The first 6 rows are patterns. Each new row is the sum of 2 different patterns, raised or lowered, with some noise. Before adding, each is slid sideways (what falls off one end comes back at the other), maybe read backwards, and multiplied by a number that may be negative. Names go in the order of the patterns.
In the rows, 128 means zero.
Known rows, each followed by the names of its patterns:
[136 117 138 107 105 106  95 106  80 155 147 113 160 140 140 148 152 132
 111 100 118 109 144 117 126 130 143  99 126 139 127 154 119 135 153 110
 122 111 145 137 131] | veb
[112 130 110 131 111 118 135 140 129 135 132 146 117 124 135 148 139 187
 103  86 108 125 108 130 119 116  98 129 108 130 116 135 147 144  89 156
 155 110 141 125 156] | bug
[127 164  88 184 117 123 126 105 136 140 146 125  99 124 144 124 172 124
 109  88 120 139 100 143 156 139 152 116 162 141 135 111 109 162 122 114
 145 137 139 126 120] | gan
[110 106 130  88 122  92 105 122 110 123 147 127 169 135 127 149 122 119
 106 135  93 101 139 145 125 135  93 127 103 133  86 117 127 141 118 128
 113 173 116 142 129] | memev
[139  82 152 133 100 132 151 126  91 122 142 130 103  95 107 156 157 140
 143 103 127 129 132  98 129 139 151  96 114  98 127 110 142 143 144 121
 129 127 111  87 139] | Buza
[150 137 126 112 140 112 150 127 149 128 160 132 126 133 105 175 118 134
 115 135 126 125 120 173 154 147 137 108  97 123  99 123 128 135 112 125
 125 117 107 156 117] | gukez

New rows. What belongs after each?
[125 126 136 159 145 134 140 155 140 123 162 136 146 141 127 131 144 121
 122 148 133 122 126 112 139 139 149 125 140 159 122 163 126 109 118 120
 117 121 122 148 101] | veb gukez
[ 89 118 117 112 145 125 125  92 114 109  95 110 105 107 120  87  94  96
 114 118 140  99 138 130 120 119  99 132 116  96 114  72 110  94  77  96
  89 107  69 150 138] | veb memev
[166 142 169 132 131  97 155 113 122 114 139 113 135  87 126  98 149 131
 161 131 157 119 165 131 148 141 146 111 152  96 121 130  91 167 126 147
 110 158 146 113 107] | memev gukez
[161 113  91  94 113 130 155 141 137  92 118  89 101 108  98 136 129  96
  98 168 104  85 142 118  80 109 141 120 104 111 113 171  96  93  89 104
 114 131 107 101 112] | gan Buza
[140 130 108 103 126 141 141 154 180 162 180 162 162 156 140 167 146 170
 172 142 174 158 132 168 150 151 169 141 176 136 121 136 140 182 184 178
 162 165 136 183 177] | veb gan
[ 86  82 107 103 102  72  83  82  97 106 112 104 130  85 115 109 132 104
  85 101  95  62  67  82 147  73  89 103  64  92  89 111  97  89  90 101
  90 127  58 119  88] | bug gan
[126 123 112 132 152  78 202  88 129 125 142 120 112  75 145 108 103 109
 150 119 137 116 111  77 128  89 110 142 143 133 165 183 133 115 129 100
 127 125  96 111  80] | gan memev
[126 142 132 144 152 126 145 146 155 140 154 142 119 136 153 143 155 116
 125 148 124 114 123 119 145 130 145 108 109 146 177 161 161 125 149 129
 127 151 132 119 204] | Buza gukez
[132 147 123 124 145 125 108  90 102  97 153  80 150 110 125  87  98 130
 123 150 107 103 136 110 107 128 129 111  91 117 112 105 107 113 103 102
  90  96 147 138  91] | veb gan
[146 162 105 128 171 121 141 137 150 180 116 151 134 170 155 116 150 123
 112 108 117 156 113 134 100 134 147 140 168 150 125 147 150 131 168  85
 159 123 142 126 142] | veb gan
[155 118 160 135 169 162 131 168 142 143  97 115 176 105 136 122  97 112
 142 153 162 124 144 117 134 172 105 147 154 128 124 142 120 152 118 108
 168 123 134 125 135] | veb gan
[147 120 116 151 135 128 130 160 140 123 124 171 149 164 126 117 121 136
 144 151 136 147 154 157 133 122 162 133 187 133 153 120 132 126 140 133
 165 165 176 138 119] | Buza gukez
[156  79 144 108 152 144 128  94 104 135 169 120 142 140  77 145  91 119
 101 126  98 117 120 139 143 117 146 167 116 126 105 132  92 123  68 120
 149 120 122 160 147] | gan memev
[ 92 124 121 122 106  90 130 114  83 104  85 126 107 133 132 141  98  83
  99 102  90 132 118  97 124  71 139 110 129 116  77 145  96  77  98 100
  98 123 127 124 142] | gan gukez
[ 88 127 142 139 161 108 130 118 133 129 139 102 142 178 149  48 117 120
  85 135 139  80 110 114 124 106 127 141 147 108 141 101 128  75 141 117
 142  77  97 161 109] | bug Buza
[144 147 164 150 169 163 189 202 120 149 188  98 130 175 181 128 167 185
 135 136 164 186 190 155 124 121 133 182 145 180 149 143 178 159 148 144
 170 161 206 139 155] | gan Buza
[119 137  95 116 112 148  56 109  71  82 145 159 133 143 101 148 165 116
 105 110 119 105  53 143  99  82 151 133 131 102 147 120  87  82 129 105
 169 124 158  85 136] | memev Buza
[154 179 178 149 167 186 186 187 172 167  77 132 141 114 153 168 179 170
 156 193 181 180 127 138 176 176 152 168 192 168 167 150 132 209 123 211
 138 170 140 128 140] | veb gan
[ 82  97 131  60 118 103 117 109  92 112  91 126  78 125 104 114 130 135
 126  99  68 101  73  86  77  91  80  93  89 115  79  96  92 123 121 134
  80 118  98  97  90] | veb gukez
[134 115 156 128 133 111 147 124 118 100 134 123 126  78 122  70 136 160
 148 122 161 124 151 144 144 132 138 106 129  89 103 110 131 106 109 146
 107 144 121 124 107] | bug memev
[148 119 101  85  93  85 118 123 165 129 112 119 116  82  86  77 122 103
  95 126  97  96 126 100 133  96 130 101  97  84 130  94 146 118 148  92
 126 109 127 108  87] | Buza gukez
[138 140 131 141 127 174 100 140 115 138 124 163 126 180 123 114 108 110
 105 128 103 136  85 101 139 129 165 166 171 191 111 133 121 134 108 119
 132 181 122 113 123] | veb gukez
[ 86  62  83  72 104 108 100  95 124 128  89  98 110  92 114 107  80 124
  80 104  92  78 100 101  85  63  97 126 102  93  92 101 113 130 114 114
 127  98 121 117  52] | veb bug
[166 189 158 199 162 192 151 195 192 168 150 153 112 154 152 219 182 199
 162 149 165 170 143 186 163 128 188 165 192 141 220 169 129 164 191 179
 163 130 148 223 181] | gan Buza
[126 167 113 176 121 145 146 175 124 201 148 156 171 137 169 144 131 160
 138 163 133 132 139 164 166 152 152 172 162 156 154 177 173 169 203 172
 196 134 153 138 131] | memev gukez
[174 156 140 165 138 163 135 137 179 136 203 124 146 163 184 147 129 140
 184 155 108 203 158 140 177 140 164 134 150 119 130 165 159 161 209 181
 182 102 146 142 178] | gan Buza
[ 82 117  94 101  53 102 118 107 121 106 125 114  87 102 122  48  76  76
  88  81  85 109  99 100  99 111 125  92 129  69  91  93  90 109 100 102
  89  56 113  88  99] | veb bug
[123  95  93 117 103  98  78 105 113 144 115 137 150 127 114  92 120 126
 132 129 130  99 132 117 117 116 118 128 163 128 113 124 128 104 119 113
  94 155 129 110 117] | memev gukez
[119 179 162 121 159 167 125 116 102 131 127 153  98 166  95 159 115 136
 164 128 149 114 142 180 125 118 123 116 147 153 174 132 136 139 106  96
  99  99 101 133 143] | veb gan
[157 129 153 177 138 149 168  97 116  96 151 114 148 163 133 138 160 137
 182 128 160 129 200 154 135 173 124 203 136 125 148 155 143 131 156 170
 162 136 137 131 138] | veb gukez
[108 120 123 183 136 149 128 178 118 131 100 163 155 179 127 171 103 111
 115 140 120 141 148 169 100 119 154  96 135 175 149 144 128 167 137 126
 120 162 157 190  87] | Buza gukez
[102 117  80  53  51 167  91 111  86  86 120 107 115 146 121 118  69  98
  77 110 114 109  75 116  93 137  88 133 138  19 154  86 112  99 106  75
  98  62 104 100  73] | bug gan
[141 112 119  40 144  95 119  86  95 114 110 128  77 106 111 117 114 104
 112 128  97 167 130 136 118 120 106 101  95 143  93 150 121  96 100 103
  66 162 111 118 105] | memev gukez
[145 127 148 148 139 148 139 115 121 139 137 152 139 136 123 113  95 123
 178 144 162 172 124 121 180 121 137 157 141 125 130 151 142 114 136 145
 179 147 125 101 146] | bug Buza
[169 151 142 147 132 191 187 181 149 157 159 196 186 155 106 166 136 129
 190 153 132 182 160 154 144 153 148 154 141 181 153 188 144 180 128 156
 134 155 178 141 140] | bug Buza
[120 105 124 105  86  84  62  67  97  98  80 116 112  79  63 131  46  83
 117  83  82  58 131  90  86  83 114 122 114  34  44  65  69 126 111  92
 106 120  89  76  79] | Buza gukez
[131 152 121 179 149 177 150 139 149 128  89 141 107  98 152 120 122 144
 169 125 141 155 135 121 119 105 151 154 174 139 182 127 135 122 146 113
 148 102 161 100 123] | memev Buza
[118 128  91 121  84 124 120 153 132 153 128 140 113 113 176  75 108  83
 109  99 102 119 150 146 136 132 113  79 110  80 132 124 119 123 114 124
 108  78 153 109 137] | veb gukez
[147 114 172 156 158 146 159 162 169 128 164 149 165 141 129 151 140 176
 131 170 149 179 149 162 144 184 145 172 154 148 154 164 134 167 150 169
 189 197 195 162 154] | veb gukez
[211 115 183 144 148 145 145 127 174 161 122 147 166 124 129 135 183 160
 189 127 143 178 155 152 195 163 202  98 165 142 164 211 160 161 146 170
 162 169 147 165 118] | gan gukez
[ 81  97 108 134 140  91  95 124 113 123  57 129 103  92 106  85 118 115
 107 101  81 127 126 129 154  92 124 102  87 155  56 109 104  69 111 101
 103 127 114  96 180] | gan memev
[125 129 167 120 115 107 123 132 124 135 143  84 163 104 139 124 125 123
 135 122 177 116  76 128 138 111 120  96 127  91 121  93 118 142 124 146
 168 117 149 113 117] | bug gan
[140 141 150 170 138 121 159 121 134 142 153  44  93 118 132 125 140  77
 120  96 127  77 108 134 149 112 141 110 178  89 141 113 126  81 101 123
 105  77  99 132 105] | bug memev
[119 139 108 143 116 131  91 161 133 152 105  78 128 103  82 112 131 125
 125 118 144 122 112 143 128 142 144 153 130  81  99 121 114 142 130 132
 123 114 123  89 153] | bug gukez
[ 76 121 106  96 113  52  81  91 124  82  68  83 119  71 103  57  50  81
 110 115  67  82 108 127 103  59 103 119  86  55 115  98  73 114 112  93
  91  92  66  73  95] | gan Buza
[169 184 152 161 185 120 139 140 148 157 117 175 155 178 127 114 158 110
 114 116 142 202 123 150 140 132 124 172 160 175 140 137 114 114 169 100
 136 154 115 112 196] | veb gan
[ 82  80  48  17  48 117 105  87  85  78  83  74  81  95  79 111  81  76
  85  67  57  66  80 115  79 100  53 112  90  25  77  68  67  28 104  78
  69  81  78  83 100] | veb bug
[ 64  91  98 114  49  49  95 150 133 125  86  80  83 113  69  67 108 131
 122  74  78 119  92 102 122 104 104 101  70 101  56  45 112  99  59 149
 110 117 118 129 123] | memev Buza
[138 129 157 136 141 138 150 121 130 106 159 133 175 132 155 113 142 141
 114 145 149 150 155 130 114 167  98 123 148 133 105 134 147 111 107 175
 159 172 156 114 106] | bug Buza
[ 36  84 111  36 107  85  45  81  68  77  62 106 100  96  70  70  58  52
  35  88  70  66  21 101  94  70  78 102  99 119 122  63  38  38  75  80
  85  37  78 103  96] | veb Buza
[121 163 171 164 169 147 119 126 152 118 101 155 167 157 125 105 123 123
 135 120 147 154 151 137 142 121 151 142 162 113 145 131 126 113 154 112
  98 135 140 143 141] | memev Buza
[ 95 161  89 103 149 117 139 139 153 178 161 140 173 143 129 113 148 105
 115 139 164 141 143  95 135  78 164 131 146 144 168 131 147 136 203 130
 169 142 133 117 131] | bug memev
[ 86  69  59  73  89  70 125 126  75  86  88  78 107  94 105  83 127 107
  63  82  76  77  98  54  85  80  65  99  88  81  96  85 115  96 102  67
  92  62  90  42  79] | memev gukez
